The rows are grouped in 4 different ways at once. Each group adds its own fixed numbers to the row, and there is some noise. The rows also spread widely along 14 directions, which tell nothing about the answers.
Known rows, each followed by its group in each grouping:
[  5  -9 -23  -3  -1   1 -11   9 -20  -2  -4 -18 -25  16  -3  29 -18   0
  39 -28  12 -36  16  24   6  16  12 -30 -20  15 -10 -19 -21  12 -12  18
 -24   5 -32   5   3  -6]
E (4) Y Q195
[ 38  -4  -1  20   2  -9  20  -2 -16 -18 -26  -7 -15  12 -10 -20  22  -3
 -35   8 -12   9 -18   2  14  25  -3  -7  10  -7   4 -28 -14  15  -5  20
   5  13  -3  -3 -12 -11]
F (2) Y Q675
[ 26 -18  11   2 -11  39   0   7  27   4  15 -15  29  -1  12   4   9   2
  35  -7 -12 -11  15  -5  -6   1  -1  14 -12   6   2   8  -6 -21   1  -6
  -3 -10   3   8   9 -13]
P (0) V Q536
[  6 -20  -7   8   1  30   5  -6  17 -23  -8  -4   8  20  -1   7  -3   6
   5  -8   6 -19  13  -7 -14   4  -9  15   5   0  -2 -21 -27 -14  -6 -10
 -19  -1  -3 -13 -22 -20]
P (3) D Q675
[ -3   0  12   1 -11  25  -4   6   2  20 -12   8  -2 -34   8   0   6  -9
 -16  16 -17  18  -2  -4  -3 -12   9  19   8 -13  19   8  10  -1 -19 -10
   0 -14  -3   1   5  -3]
E (0) D Q643
[ -5 -17  13  17  -5   3   4 -16   3   4   1  -3   2  30 -11   6 -15   3
   3  -3   1   5   0   3  14 -14 -17  21  14   1   2 -22 -19   8  -4  -6
  -6 -13  -7 -11  -1   2]
F (3) Z Q643
[ -4  25  -4 -25   9  24  -6   9  10 -28 -13  11 -16  24  22  -4 -12  -1
 -35  -6  17 -18  17 -29 -16  -4  -5   9   8  16   3 -33   6 -14  -6 -17
  27  10 -20 -11   4 -15]
F (1) Z Q667
[  3 -21   1  -5  -3  14 -31   8   9  -6  18  -9  14 -14  -2  10  16  -6
  44 -13 -12  -6  16  -8  -9  -2  -1   1 -19   8 -23  37 -16 -10  -5  -8
   9   7 -16  -1  21 -13]
P (1) V Q536
[  3   3  35  26  -2  -8  40   8   8   5   8  -7  -2  24 -22 -17  -1  10
 -10 -21  14   5   7  -9 -35   3  -7   8 -41 -27   5 -20   5   4   5   6
 -19 -17  11 -16  -5   2]
E (2) V Q667
[-10  -8  -9   3  -1  -2 -31  -5   2  -6  15   9  13  28  -5  -3 -11  -3
   2  -3   8 -11  26   6  -4  -7 -13  16  -9  -1   0 -10  15   2   2  -4
   8  14   2  -8 -10 -10]
F (4) Y Q570
[ -2   9  12 -11  -2  11   2   8   9   5 -12  13   5 -24  13  -2  29   6
 -27  15 -13  22 -13  -7   1  -2  21  -4  24  -6  13  16   6 -14   9 -15
   4  -4   5  -4  -3   3]
E (0) D Q195
[ 29   2   3   9  -5   0   0  18   0 -19 -28   7  10 -22  -7 -20  19  -6
 -54  20 -10   3  -8  -2  -5  20  12   5   9 -27  15 -20  12  -6   9   3
  -1  16   9   8 -32 -19]
F (4) Z Q570
[-20 -13  -8   7  -4   2 -12  12 -23  -1 -25  13 -17 -39  -2  23  21   3
  12   5 -22   5  -6  10   7  -5  25 -14   4 -21  -8  37 -20   4 -10   1
 -35   1 -20  -5 -15  -8]
P (3) V Q643
[ 32 -26  21  16   5  -9  42   6   6 -18  21 -14  -1   1 -26 -15  32  22
   6   0 -19  12  -3   0 -10  22 -20  -1   0 -10  -9  11 -10  16  12  -1
  19  13  31 -14  41  17]
E (0) D Q195
[ -8  -6   3  -5   8  -4 -17   9   0 -20  -2   2  -2   7  -2  16  16   4
   6 -11  -2   1  -6  -4   4  -1  13 -16   5   2 -16  18 -22  -4   7  -7
  -4   5 -18 -10   4  -5]
F (3) Z Q570
[  6 -25  20  16 -28 -12  22  -9   4  37 -14  -8  12 -25 -23 -15 -20  11
 -39  36   2  23  -9  33  -4 -15  14  37  22 -28  46 -26  51  13   6 -15
 -17 -12  41   5 -27  27]
E (1) Z Q643
[-38  18   3 -23 -12 -16 -16  28 -29  20 -19   8 -40 -45  -4  22  -8  -3
 -10   6  -7  10   3   6  -5  -7  16  -2  -2 -26  -1  16  22  18 -10 -18
  11  -3 -16  10  42   5]
E (2) D Q667
[ 10 -14  15  33 -13  10   5  -1  -8   9 -22   3   7 -18 -11  -5  21  -7
  -4   7 -24  16  -7  -2   2  -4   3  13  -7 -28   3   8 -17   2 -14  10
 -29 -12 -10  -2 -26 -15]
P (2) V Q643
[  7   1   6  11  -3 -14  17  -9  12  16  18  -7  17  13  -4 -15  -2  -3
  33 -28  35  -7   7   6 -20   8  -9   7 -40  -2   8 -24   6  -4   3  27
 -30 -10  -1  -2 -33  -2]
P (3) Y Q195
[ 34 -20  -8  16  17  -2  12 -19  -1 -46 -14  -4  -3  38 -10  -5  37   7
  -3  -9  -5  -9 -17  -7  17  27  -4 -31  19  20 -21  -5 -60   5   5  17
  -4  26  -8 -26 -23  -9]
F (4) V Q195
[-27  17  25  -9  -1 -60 -10  18   9  18  15   0  31   6  -5  -3  26   6
  14 -17  14  19 -11  13   2   8  19 -30 -23 -16 -19  22  11  -7  42   4
 -18   2   3   7  -6  12]
P (0) Z Q667
[  4 -15  18   4 -10  -7 -21  -3  10  15  -3 -14  17   7  -9  14   8  -3
   8  -3 -13   8 -11  15  20  -4  19  -9   7   4  -6  14 -20   2  12  -8
  -7  -9  -6   7   0   4]
P (4) V Q570
[  2   2  12 -10  -4   3 -17 -16  20  15   7  -9   2 -22  -2  -8  -1 -22
  21 -10  11   5  -6 -20  -9  -1 -13   9  -9  17  -6   6 -12  -1 -19  -3
  20  -8 -12  -2  14   5]
E (4) V Q667
[-19   6  25  -3  -6  26  17  24   3  -9 -26   2 -11   7   6  28   3  15
 -30  -7  -8  -8  -2 -13 -15  -9  36 -12  13 -13  -1  -3 -26 -24   9 -29
 -26 -24 -23  -7 -14 -13]
F (1) V Q195
[-19 -13 -23 -10  -6  -7  -8  18 -17  -5 -13   8 -14 -47  -5  16  -2  13
  12  11   3 -11  10  18 -15   1  21  -1  -1 -22   4  17  22   3  -2  -4
 -28  18   1  -2 -19   1]
P (3) Z Q643
[ -9   3 -10 -18 -16  19 -12  14  -7  27  -2   1 -12 -35  24  24 -16   1
  24   0 -11 -11  10  15  11  -8  12   4   7   5  13  11  12   4 -10  -3
   2 -11 -21  21  23   1]
P (4) Y Q643
[-10  10  20 -28  -7  -4   5   5  23  -2  -4 -19   7  13  -8   7 -11   2
  -7  -7  21 -13   2 -12 -18  11  -2   3  10   6 -11 -24 -10 -16  15 -36
  16   3   6  -4  10   7]
E (0) V Q195
[ 19 -14   1  -1   2 -25 -16 -15  -1  10  11 -21   2  32 -12   0   2  -4
  18  -9  12   6  -1  26  16   2   5 -16  -5  27  -3  -2  -1  20   3  12
   8  11   1  -7  10  15]
E (1) V Q643
[  0  13   2   0   0  26  -8   9   3   8  11  21   4  25  37  12  15   7
   5 -10 -15   7  12   0  23 -19   4  -3  12  17  11   6  -3  -8   7   6
   7 -15 -24   2  20 -10]
E (1) D Q195
[ -7   1  -3   9  -8  -9  15  10 -12   6   7  18  -9 -34   5 -13  10   5
  13  -1   5   2   9   2 -18   2  -4   6 -23 -20  10   5  29   5  -3  17
 -15   5   3   2 -11  -2]
F (1) Y Q667
[-31   7  -4 -18 -19 -28  -5  14 -21  14  -6   6 -17 -25  -3  17 -20   4
  21   3  -4 -11  11   9   8   2 -16  11   3 -15  -8  -8   7  18   8 -12
  13   7  -4  16  27   4]
P (4) V Q536
[ 17  19  -3   8 -20 -17  30  20 -22   4 -41   1 -16 -19   4  -4  -3  -3
 -20   5   2  -9  -8  14   8  20  10   2   0 -30  21 -48  13  11   3  21
 -25   4 -10  25 -25 -11]
P (2) Z Q570
[ 11  11   1 -27   5 -10 -25  -6  20   9   1 -19   4   5   6  -4   1 -14
   8 -19  24  -6  -3   4  -5   9  20 -21 -16  30  -1   2   6  -1   0   7
  11   5  -9   2   2   5]
P (4) V Q667
[ 31  11 -29 -11 -22   6  11  -6   1  18 -17   6   8 -42  42  -7  10 -11
  30  19   2  -9 -14  20  37  22  -5   1  30  18  29 -26  15  -3   0  30
  -8  10  -5  35 -22  -3]
E (0) Y Q643
[ -5  37  15   9   8   6  26  33  -7 -11  -5  37  -2  36  32  -9  20  24
 -46  -8 -16   9  13  -9   3  -9  14  -2  -4 -24  20 -13  22  -4  21   7
  -8  -5  -2  -9  -6 -10]
P (0) Z Q570
[-13  -8  25   3   7 -19 -23  27  -3  13  22 -12   7   3 -21   6  14   5
  -1 -16  -1  17  10  15 -24  -1  36 -24 -44 -20 -13  39  14   2   6  -4
 -15  -3   1  -9  12   5]
F (0) Y Q643

New rows, each followed by its group in each grouping:
[-16 -22   0   2 -20 -11  13  36 -17  -3   5 -12  -6  -6 -23  24 -19  20
  19   4 -16 -24  32  26 -10  15 -14  13  -9 -37 -15  -8   8  10  15 -23
  -3  15  14  14  33   0]
P (0) Y Q643
[ -4   8  16 -12  -9 -14   1  20  -1  30   5   3   2 -22   4   0   1  11
 -19  13  -5  23  -2  21   3  -9  25   1   2 -14  25  13  48  10  14  -7
   6  -4  19   6  19  22]
E (0) Z Q643
[ -6  17   9 -30  -8 -15   1  20  -9  13 -26   0 -31 -58   2   2   5   0
 -33  12   7  12 -17   5 -19   2  45 -15   4  -8  21  12  35   9  -5 -13
   5   6   3   3   1  17]
E (1) V Q570
[ 14   0  -6  -2 -15   9  12   7  -7  15 -34   2  -6 -53  12   6  21  -4
  -4  18  -8   6 -22  13  10  13  31 -12  19 -10  24  -3   2  -6  -7  10
 -33  -3  -7  16 -27  -2]
E (0) D Q195
[-19  15  -5  -7   0   6  -6  10  -9  -5 -11  27 -11 -51   7 -19  11  -7
 -21  11   2   8   8 -19 -32  -1  -3  25 -13 -29  11   9  25  -4 -17  -1
   3   8  -5  -9 -21 -11]
P (3) Y Q643
[ -3 -11   3   5 -11  14  -6 -12  -8  12 -16  -3 -14  -9  -9   0 -23  -7
  -7   5  -7   1   4  -1   2 -16  -6  29   5  -7  14 -20  -2  15 -25  -9
   1 -10  -9  -2   2   2]
P (4) Z Q536
[-18  11   6  -6  -6 -23  13   7  -1  -5  -3  12  -3 -17   2  -3   3   6
   5  -3   7  -5  -7 -10   0  11 -17   1  10 -10 -10  -8  -5   2  14  -3
   6   4  -4   5   5   2]
F (4) Z Q667
[ 25   0   2  -5   2  24  11  19   3 -18 -12 -12 -22 -20  -3  -3   5  -7
  -4 -15   7 -17   9 -14 -32  18  10  -8 -26   1   1 -10  -4  -5 -20   3
   0   5 -13  -3   6 -14]
E (1) V Q667
[ 39 -21 -19   2   1   4 -11 -27  11  -4   9  -6  13  -3   7 -16  16  -6
  31   5  -2  -1  -4   7  21  13 -19   6  12  29   8  -1  -8  12  -7  22
  18  17   6   3   1   0]
P (4) D Q536
[-12   7  -4  10  19  -7   4 -31  -1 -16  -6  31 -14  -9  -3 -39  20  -1
 -30   2  13  18  -1 -26 -31  -6 -10  15 -10  -7  12   5   7  17 -28  16
  -3  15   7 -44 -44   1]
P (4) D Q643
[ 13  29   3   7  -4   0  28  20   1   9   4  33  15   5  45  -7  31  14
   1  -3 -19  13  -5   4  33   3 -12   3  14  -6  21  -8  10  -3  29  27
   1 -14  -6  20   6 -14]
P (3) D Q675
[ -9 -33  13  24  -2 -42 -17   2  -3 -21  10 -24  25  37 -56   1  -5   1
  10 -15  11 -11  11   9 -13  18 -16  -3 -27 -27 -39 -16 -34   4  19  -7
 -20  15   4 -11 -17 -13]
F (4) Z Q536
[ 25   3  -5  -4  10  17 -13   7   7 -28  -9   6  13   5   8 -11  30  -4
 -17   1  -9   0   3 -14   4   9  -3   4  10   1  -3  -1 -12 -16   4   2
  15  16 -11  -6  -5 -20]
P (3) Z Q195
[-12 -10   2   3  -7 -16   6 -35  -4   2 -29   0 -22  -1 -17  -1  -3  -4
 -10   9   8  13 -23  -1   3  -6   1   9  25   4   6 -13 -16  23 -18  -6
  -7   4  -2 -18 -20  15]
P (2) D Q570
[  1   5   7 -13  27 -16 -21  -7   2  -8  22   1 -11  25  10   0  36   5
  22 -30   1  16  -5  -4   3  -6  23 -44 -18  37 -20  51 -15  12  -2  17
  15   9 -21 -28  22  12]
P (1) V Q643
[-16 -12   3  15  -3  -1  -5  -7 -17  10 -15  16 -15  48   6  22  -3  22
 -25   4 -18  18  -1  32  37 -36  36 -11  27   3  21   1   6  22   7  -4
 -23  -9  -7 -15  -7  16]
P (1) Z Q570
[-27  31  30 -24 -12 -24  43  12   7  13  14   9  -9 -33   7  -8   1   9
  17  -8  13   5  -3 -30 -21   7 -35  19  -2 -12  -7  -7  11   1  13 -13
  29  -5   7   3  35  16]
F (0) V Q195
[-13  10  16  10 -15  -7  43  12  -5   2  -1  15  -4 -16   6  -6   1  10
  15  -2   0  -8   6 -14  -9  10 -32  21  -4 -26   0 -23  -1   2   7   5
 -13  -2   2   4  -3  -5]
F (0) V Q643
[ 28 -13 -21  -8   5   2 -20   4  -4   3   9  -8   0   7   4  -3   6   7
   7   7   4   0  19  29  -1   2  22  -7 -16  10  23  10  46  16   1  13
   8  22  18  -1  10   3]
P (2) D Q536
[ 48 -20  19  35  17  16  20   1   8 -14  19  -7   8  21  -7 -20  34   6
  -1 -15 -17  18  -6  -6   2   3  -6  -3 -17   1   4  12 -19   8  -7  25
   5  -9   0 -19  14  -1]
E (3) Z Q643
[ -8 -24  30  18 -23 -32  29  12  -3  23  -1 -23   6 -14 -42   2 -11  11
   9   1   0   2   4  23 -18  10  -2  13 -21 -42  -2 -12   8  16  11 -10
 -31  -4  27   5  -5  14]
P (0) V Q643
[ -8   0  11   8 -14 -12   7   1   1   7  -1  13  12   1   6   6   9   8
   7   3  -9   3  -8   6  19  -1  -6   4  16 -10   2   1  -7   2  22  -2
  -8  -4   1   7  -8  -1]
F (4) V Q570
[-25   0  14 -17 -17 -38  34  15  -4   8  -7  -2 -13 -44  -7   9  -2  21
  10   8  12  -4 -14   8 -15  12   5  -6  14 -17  -3   6   9   6  23 -16
  -9   7  14   7   3  19]
F (1) V Q643
[-16  25 -12   3  -2 -29 -34 -11 -20  10 -19  20   3 -10   4 -23  12 -25
   0  -2  17  14  -1  -8   2  -4  -3   8 -24 -14   3  -8  14   4 -15  28
 -17   9 -26  -3 -44 -17]
P (2) Z Q536
[  7 -14  -3   9  -8  -6   4   6   0   2  -4  -1  10  16  -8   2  -4   6
  -4   4   2  -5  12  26   5   6  -6  11  -1 -13  11 -25  14   7  16   0
 -11   4  16   8  -6  -4]
P (3) D Q667
[ 15   3  -3  -5   1  19 -26 -14  12   1 -26   3  11  19  15  -4  12 -18
 -31  10  -4  10 -14   2  26  -4  15   3  27  16  15 -16 -11 -13  -1  -5
   6  -4 -14   3 -24 -10]
P (3) Y Q667
[ 13  -1  18  18  -4 -28   0   8 -16  -2 -24  -4   9  55 -25  -6  15   6
 -55  10 -16  18  -4  22  24   3   8  -4   9 -22   2 -27   0  14  28  -4
   1   9  12  -5  -8  -4]
P (2) V Q195
[ -9 -24  18  26 -13   8 -22 -11  -5  14 -15   2  12  -1 -21   1   8 -11
 -11  13 -26  24   0   7  10 -21   8  20   1 -24   2  11  -9   6 -15 -13
 -22  -8  -1 -10 -20  -4]
P (0) V Q570
[ 24  10   8  -8   4  10 -23   3   0   3  -5  -7   4   9   9  -3  26 -19
   3 -10 -17  12  -2  -8  21   6   3 -10  -3  16  -8   6 -16   2 -10   8
  20   1 -25   3  23 -11]
P (0) V Q195
[-16   0 -13  -1 -18  13  30 -18 -12   8 -21  17 -27 -29  16   6 -17   7
  20   6   6 -10   1  -6   4 -14 -15  27  23   0  20 -26   1   9 -22   3
 -17  -4 -14  -2 -15   6]
P (1) Z Q195
[ 24   1 -10 -20  -9  33  22  25   0  -7   0   2 -25 -43  13 -14 -11   8
 -19  14  -3 -15  27  -2 -31   9  -3  27  -7  -8  29 -15  55   5 -14 -11
  35  16  18  10  31   0]
P (1) Y Q667
[  1 -20  -9  10 -14 -28 -15   4 -18   8 -12 -17   2 -16 -28   3  -3 -12
  21   1   2  -3   5  23   4  15  -2   2 -19 -22 -11 -12   2  16 -10  11
 -31  15  -5   8 -16  -6]
P (0) Z Q675
[-48 -18  -1  -5  11 -56  23 -28  -6 -11  10  15 -28   7 -33  -6  -7  36
  -3   6  35  15  -9  11 -22 -12  -3   1  12  -8   0  12  27  31  15 -17
  -7  25  39 -47 -12  46]
F (3) Z Q667
[-21 -17  13   6 -30 -40 -26   9  -6  36  11   2  43  25  -9  20   1   6
  25  20 -31  16   6  46  62 -10 -18  14  31 -16 -12   6   4   9  48 -18
   4   4  16  30  25   8]
P (0) V Q643
[-22 -13 -10   3   6  -5  -6  12  -9 -32 -12  19 -12 -20 -18   4  19  13
  -9   5   3  -4   7  -5 -29   2  12  -3  -5 -28 -10  22  -2  -3   2 -13
 -22  24   6 -29 -32  -7]
E (3) V Q570
[-29   0  -5 -33   2 -37 -32 -18 -13   5 -27 -13 -35  -8 -28   4 -14 -12
 -22   5  26  10  -9   9 -12  -4  25 -13   4  12  -6  -1  13  25 -16 -21
   9  23  -2 -19  -5  24]
P (1) V Q667
[  9  -4  14  12 -10 -14  -8 -14   0  19 -13 -16  11  -7 -13  -3  13 -17
  16  -9   3  14 -20   1   9   1   8  -4  -9  -4  -4  -2 -21   2 -10  14
 -21 -13 -23   3 -17  -1]
P (2) Z Q195
[ 20 -10   7   4 -16  15 -16  -8   1  10 -21 -12  -4 -37 -10  -9   3 -31
 -14  13  -9  12 -13  -4  -2   2   6  15   5  -3  10 -10  -8   0 -29  -4
   7  -4 -16   8  -9  -7]
E (1) Y Q570
[ 14 -14   3   7  -9 -14   1  21 -19  -7 -18  -9  -3 -19 -22   9  15  -1
  -6  10 -20   6 -10  13  17  15   0  -3  12 -24 -10  -6 -14   7   9  -2
  -3   7  -7  13  11  -7]
F (3) Z Q195
[  8 -16  15   1  -5  -1   3   6   2  -4  -4  -9  -5 -29 -21  -4   9  -4
 -16  10  -7  13 -12  -1 -15   7   5  10   1 -16   1   8   0   4  -2 -16
  11   1   7  -2   7   4]
F (3) Y Q570
[-17  23  17  -8 -22 -22  18 -22  14  36   2  -7  17  28  12   2 -27 -10
  39 -19  38 -11  -4  -2  14   0 -30  18  -1  16   3 -59  -7  -3  11   9
 -17 -18 -12  16 -19   4]
F (0) V Q195
[  6  18  56  -2  -7 -21  21   1   9  28 -11 -28 -10  -7 -30 -22 -19 -20
 -45 -10  14  19 -18 -16 -26   7  -5  15 -22 -14   6 -36  -1  17 -13  -8
  21 -27   0   2  15  11]
F (4) V Q643
[ -8 -11  12   8  -7   5  13  21  -1  16   8  -6  -7  -1  -8  16  -9  14
  18 -19   6  -6  18  17 -18  -7  18  -1 -33 -18   7   5  16   5   4   0
 -31 -17   3   0   6   2]
P (3) V Q667
[ -2  13  -3  -7  -5  13  -2  11  -9  -5 -17   8 -13   7   7   7  -8  -4
 -21  -1 -12 -10  15  -6   5   2 -13  16  11  -6   3 -28  -7   6  -7  -9
  17   0 -15   6  17 -16]
P (4) D Q195
[ -8   3  10  -9 -15  25  18  25  15 -11  -4  -1  13 -26  10  19   4   4
  22  -9  -6 -23   8 -20 -16  14 -18  17   8 -17 -15 -10 -32 -29  13 -21
  -5 -13 -15  17  12 -24]
P (3) D Q195
[-21   3 -14 -13   5   1   0 -27   0   5 -11  27 -20   2  25   4   9  14
  -7  11   5  18 -17   7  20 -22  17  -4  39  23  23  15  10   9   2  -5
   3   2   2 -20 -13  25]
P (3) Y Q667
[  8   6  11 -16  -3  -2  20  19  15  -3   0 -10  -4  -7   5   6   2  13
   1 -12   6 -15   0   1 -14  16  11 -14  -4   2   1  -2   5  -2  17  -7
   5   1   6   8  16   6]
P (4) V Q667
[ -3 -30  13  -4  -2  23 -23  -6  22 -13  13 -17  11  22 -19  11  -4   0
  11  -7  -6  -7  22  -9 -17 -12  -6  15  -1   9 -20  14 -16 -10  -5 -36
  17   3  -1 -16  23  -3]
P (1) V Q667
[-21  -9  42  27  -1 -32 -12  -5  -4  29  27   0  16  53 -25  -2  -4   7
 -10 -12 -11  31   7  14  14 -27 -11  10 -17 -14  -5   7   0  23  16  -3
   5 -21   6 -14  21  13]
F (4) V Q643
[  6  14  25   0  -3 -29  -4  13   6  -1  -4  -9  21  19  -3  -1  24  -3
 -14  -3  -9  15 -20  -2  20  13  -2 -14  14  -6 -19   0 -24  -7  29  -3
  17  -2 -11   9  19  -3]
E (2) Z Q643
[  9 -28  22  29 -15  30  -3   5   6  -8 -16  -1  22   0  -9   8  16  -4
 -21  18 -39  10  -5  -4  13  -5  -6  21  29 -19  -7   0 -41 -14   0 -22
  -7 -15 -10   5  -3 -24]
F (1) D Q643
[-16   3 -17 -33  -4   1 -19 -11   6  10 -22  -8 -20  -4   2  18 -27  -5
   0   1  37 -13   0  14  -5  -5  25  -5  11  20  16 -20  17   1  -6 -17
  -9   6  -4  -5 -19  12]
E (3) V Q667
[-31 -16   2  11 -18 -44  16 -19 -12  17   2  -4  -4  40 -21  27 -22  19
  41 -13  13 -14  -1  30  29  -2 -19  -6  17   2 -14 -27 -29  22  25  -1
 -28  -2  -1  -2  -5  18]
E (4) V Q195
[  5 -16 -10  14 -11  -7  20  21 -27  -3   7  16  -9   8   9  20  13  34
  18   8 -30   1  10  31  36  -5   0  -8  23 -10   7   9  12  17  25   8
  -5   9   4   9  26   5]
F (1) Z Q195
[ 36   7 -23 -30  14  20 -32  14  15 -14  21  -5  11  18  29   5  15  -1
  21 -13   7 -12  16   3  14   9   4 -15   2  38   1   9  11 -13   9   7
  37  19 -14   4  34  -7]
E (3) Z Q195
[  8 -10   3 -10  -7 -25  25 -10  17   0  -2 -17   1 -56  -9  -9  16   3
  38 -10  22  -8 -26  -6 -20  27   4 -15  -6   3  -9  11 -13   0   1  11
 -17   7   5   4 -15  16]
P (4) Z Q667
[  3   4  12  13 -17  -5  39  -5   5  20  -2   3   8 -10   8 -13  -1   6
  13  -1   8  -1  -3   6  -3   7 -12  18  -4 -13  19 -27   9   2   2  14
 -23 -10  10   7 -24   5]
P (0) Y Q643
[ -1  -3  20  16   8  -7   7   3   9  -7   8  12  15  27  -2 -13  32  12
 -20  -3  -9  21  -8  -3   2   1   8 -12  -1 -10  -2  13  -3  -6  21   0
  -5   1  10 -16 -10   2]
F (0) Y Q667
[-27  -1  30  -9 -10 -20  -1 -21  20  30   6  -6   8 -14  -8  -2   4   0
   7  -1  11  25 -21  -2  -9 -14  17   4   6   2   3  19   2   3   2 -20
  -2 -13   7 -11  -5  29]
P (0) Y Q570
[-13  12 -12  -7  -2  -3 -30   5 -12 -24 -30  12  -8  18   1  15   4 -18
  -6  -3  -1 -12   1  -7  21   6 -11  -2  18   0 -20 -24 -38  -5   0  -8
   1  14 -33  -2 -14 -25]
E (3) V Q570
[ 22 -11  25  11   0 -14  21 -16   0  10  -3 -19 -12  -9 -17 -21  13  -8
  -6  -7   0  24 -23  -3  -7   7   3  -3 -12   5   5  -3 -13  20 -16  11
   9  -9  -2  -7   6  14]
P (1) Y Q536
[-15   7 -12 -18 -23 -20  18   6 -11  12 -24   3 -12 -28   7  11 -21   8
  -1  15   4 -18  -5  19  12  15  -5   7  31  -8  12 -31   9   9  14  -8
  -1   9   5  24  -7   8]
P (4) Y Q643
[ 33  -9   3  14  -7   7 -17  17 -15   5  -6  -3   8   5  -2   4  19  -9
  -7   4 -35   7   2  13  35   8  -1  -6   4  -5  -1  -1 -11   8   4  13
  12   1 -14  17  19 -18]
F (4) V Q195
[  9   6  -1 -13  11  34  -6  15  24 -20  30  12  15   0  40   9  30  14
  32 -21 -11 -16   8 -23  -4   5   2 -18   0  24 -15  40 -22 -26  10   5
  18  -2 -21  -2  24 -15]
F (4) Y Q643
[ 19   2  13  12  12  -6 -26   3  -6  16  22  16  18  45  11 -14  22   5
 -25   6 -28  42   7  20  41 -27   1   9   6   5  19  17  28  19  15  10
  32  -4   7  -6  33   8]
P (3) Z Q643
[-14  -3   2   8  -3 -19  -8  14 -16  -3  -2   1  -8  10 -20   4 -12   2
 -13  -2   0  -7  17  13  -8   7 -10   6 -11 -22  -6 -17   0  17   2  -3
  -3   7  -1  -2   6  -7]
E (4) D Q643
[  7  12  17  -5  -6 -26 -14  18  -4   2   9  -7  12   5  -7  -9  17 -10
  -2  -1 -15  12   1  -1   9  14 -18   3  -6 -10 -20   6  -4   5  14  -2
  36   9  -7  13  39  -6]
P (2) Y Q643
[ -5  -6  13  14  -2 -20  21  -2  -9  16   6   6 -12 -25 -11 -12   2  13
  -2   0   4  16  -7   7 -12  -5   7   2 -14 -18  14   9  21  23  -5  15
 -16  -5   9 -12  -8  18]
F (4) Z Q643
[ -6  -7  16  12  -6  13   8  21  -4  21   6  15  -3  24   9  17   6  32
 -17   5 -23  17  15  26  10 -29  34  -2  -2 -16  26  26  39   8  21 -10
 -11 -16  17  -6  18  12]
P (2) V Q667
[ 11 -16  11  18  -3  -5 -13 -17  14  11  13 -15  18  26  -8   7   4  -9
  33 -23   5   0  -6  10  13   1  -1 -11 -10  17  -9  -1 -33   6  -2  15
 -15 -13 -15   0  -2  -2]
E (4) D Q570
